There are 3 ways to turn a row about zero (a turn may also mirror it). The second row of each pair is the first, turned, with some noise. The first 21 pairs use one turn. New pairs use 2 turns, one after the other, and a turn may come again.
Some pairs, each with its turns in order after it:
-38.9 -40.3 -40.8 12.7 -26.8 22.1
-12.1 2.3 35.1 -46.7 -12.4 42.0
X

0.6 36.8 -35.6 20.0 -34.9 16.8
35.2 25.9 -24.9 -22.0 -20.2 34.4
X

-38.6 19.4 -27.2 -19.8 -40.5 -8.7
-31.6 -47.3 0.7 -25.3 2.4 31.3
T

-10.2 29.3 -10.8 -28.7 -33.5 8.5
1.2 -22.3 -1.5 -38.6 -30.0 -8.5
Y

-26.4 -3.3 -10.1 10.2 -26.8 -21.7
23.8 -24.6 12.5 -19.4 3.5 22.5
X

37.5 12.1 -33.8 -22.0 -28.1 -27.3
24.3 21.2 -31.8 -34.4 35.2 -11.2
X

12.0 -8.2 -19.7 6.9 -24.2 -4.5
2.2 5.2 -11.0 -22.8 13.0 18.2
X

-38.4 -1.9 -15.0 17.3 28.0 -25.6
33.9 -17.4 18.6 32.5 9.7 26.5
Y

28.3 0.9 20.3 -39.3 11.0 13.6
40.7 1.7 -3.5 28.1 20.0 19.8
T

38.9 -20.6 16.9 -10.8 38.0 39.0
54.6 44.3 -6.5 13.2 6.6 1.0
T

-37.0 10.7 -35.7 3.0 -38.3 42.1
-9.7 -24.6 -21.4 -52.2 -31.4 35.0
T

9.7 25.3 7.0 -41.8 5.2 32.5
10.5 46.9 12.2 15.5 -10.2 -30.7
X

4.4 -19.1 -21.8 1.5 16.7 36.4
15.4 32.9 -10.3 -29.7 -5.0 15.1
T

20.7 32.4 -40.5 20.5 -2.1 -18.5
-31.7 -39.5 -8.3 -4.7 4.2 37.3
Y

-6.5 -1.7 39.2 -38.5 0.4 -37.7
3.7 -26.0 41.0 39.6 27.6 2.5
T

20.9 2.8 -31.0 19.7 -35.5 -0.8
-36.0 -15.9 26.2 -21.4 7.8 13.0
Y

-26.6 -3.0 19.1 -0.3 14.9 31.3
38.1 25.2 -2.1 -10.6 6.9 1.1
Y

14.7 -40.8 -30.8 2.5 24.8 -41.2
-34.3 -32.7 -18.4 -40.6 19.5 -21.2
X

-2.1 -6.9 3.1 -3.5 15.8 -10.6
4.5 0.6 -2.8 19.6 -2.9 -1.7
Y

10.2 7.7 -33.3 -26.1 16.5 21.1
-8.4 16.0 -14.5 -7.7 -33.0 32.1
Y

31.7 7.8 40.6 -26.9 -21.0 -32.5
18.6 -36.3 1.8 43.0 31.2 -17.2
T

New pairs. What belongs after each?
13.7 -21.5 4.2 42.5 1.0 -38.9
-43.8 -9.7 29.1 23.8 14.2 -13.2
T T

-24.3 18.6 1.2 16.7 -10.6 -12.0
-31.7 3.3 3.2 0.4 14.2 -10.4
Y X

-19.5 19.5 13.5 37.0 -10.3 20.6
-15.6 15.8 9.6 -36.0 22.5 -4.9
X Y

17.2 23.0 -14.7 -28.5 -37.0 35.6
-32.6 40.0 16.9 -12.2 -23.0 33.0
T Y

-38.6 -22.6 41.9 23.7 19.0 25.9
0.5 4.7 -60.7 25.7 -5.3 -34.6
Y X

-4.9 -2.3 37.3 2.2 42.4 18.7
-25.6 -24.4 -22.1 -7.4 4.9 45.2
Y Y

-6.3 27.9 24.3 -38.9 -21.8 -29.8
20.4 29.0 19.2 -23.8 -19.5 -35.2
T T

20.6 -32.7 27.4 38.0 31.0 -31.2
-36.9 45.0 7.5 10.4 -38.1 -24.0
Y T

41.4 -37.3 39.5 29.7 -18.9 2.5
46.2 27.4 3.4 1.0 26.3 51.2
X Y

31.8 39.2 16.5 2.2 -23.0 29.9
-20.2 -20.9 -19.8 -30.1 21.5 37.4
X Y

20.1 40.6 21.4 -13.0 -4.8 -39.9
-28.1 -11.2 -50.7 -24.2 5.9 -8.6
X X

-11.6 1.2 4.1 12.7 1.3 4.0
0.2 -5.3 7.5 -5.8 -3.8 -11.3
T Y

4.4 8.4 12.9 -39.6 -15.9 18.5
-1.5 -22.6 -41.4 4.6 19.1 -0.9
X Y

-33.1 -36.2 21.5 -25.4 21.7 -14.2
24.3 11.3 5.9 40.2 17.6 -39.4
X Y

11.8 -27.4 -38.1 -24.1 -12.1 -21.6
-19.3 -5.7 12.4 -2.0 -20.3 -50.8
T X

-2.7 34.2 -22.6 -27.3 -12.4 -11.2
21.5 -23.1 2.9 -37.8 18.4 -3.0
Y T

-20.5 -29.4 2.9 0.9 -14.8 -7.3
15.4 29.6 -7.8 6.8 -1.5 -17.3
X Y

16.8 -17.4 -28.1 -18.3 2.0 -16.6
9.5 -6.2 12.1 -12.3 -0.7 -38.4
X X

-8.6 33.0 9.1 13.6 -20.5 -9.4
16.2 11.1 -31.8 -7.5 7.0 -13.1
X T

-30.5 -17.8 30.1 8.5 -23.9 22.8
8.5 -4.8 -23.7 23.7 22.3 -40.4
Y X

-36.4 6.4 -14.4 28.1 -28.9 18.6
46.1 8.5 17.4 25.2 19.5 12.2
Y T

-22.0 -9.8 18.6 18.0 -13.2 22.3
-7.9 12.5 10.2 27.4 -9.1 25.4
X X

-27.6 -31.0 -28.0 6.1 8.4 -28.0
43.3 -0.7 -18.7 13.6 -21.4 -21.8
T Y

14.6 -0.6 -10.5 28.0 15.5 -9.3
13.2 -37.9 -3.9 1.5 -1.3 9.7
T Y

7.2 -40.1 -32.8 -0.3 -0.7 31.7
33.5 -9.7 -28.1 -37.8 8.6 -18.2
Y Y

36.3 40.2 -20.3 17.0 16.3 3.2
17.9 -4.0 -22.4 -34.7 -39.9 18.2
T X

12.2 32.7 -6.7 13.5 1.8 15.0
6.5 17.9 3.5 -19.9 11.9 28.9
Y T

12.5 4.3 2.5 -6.1 11.9 26.3
-0.9 23.1 -20.7 -3.0 -3.4 4.1
T X

6.6 24.8 -23.2 26.8 -16.4 -31.4
-39.3 -2.7 29.7 -30.0 0.6 6.5
T T

-41.4 18.2 18.9 4.9 5.6 -1.8
17.0 20.7 -19.2 10.6 31.7 -14.1
Y T

-7.9 -38.5 -12.1 2.9 -25.0 0.9
-10.3 15.4 31.0 20.3 -12.2 -22.7
X X

-14.3 -3.9 -13.6 28.9 12.8 -3.2
33.8 -6.7 11.6 2.3 -0.7 -2.0
T X

4.1 -34.0 5.7 -25.4 -21.6 -9.8
-16.4 -14.8 11.4 23.1 -13.3 -34.3
X X

-13.5 -15.8 20.1 -7.3 -19.8 -26.1
12.5 3.4 32.7 4.0 7.1 -24.9
T T

8.7 -23.0 38.3 -37.1 -41.7 9.2
0.4 -61.2 3.7 19.9 -19.2 -28.8
Y Y

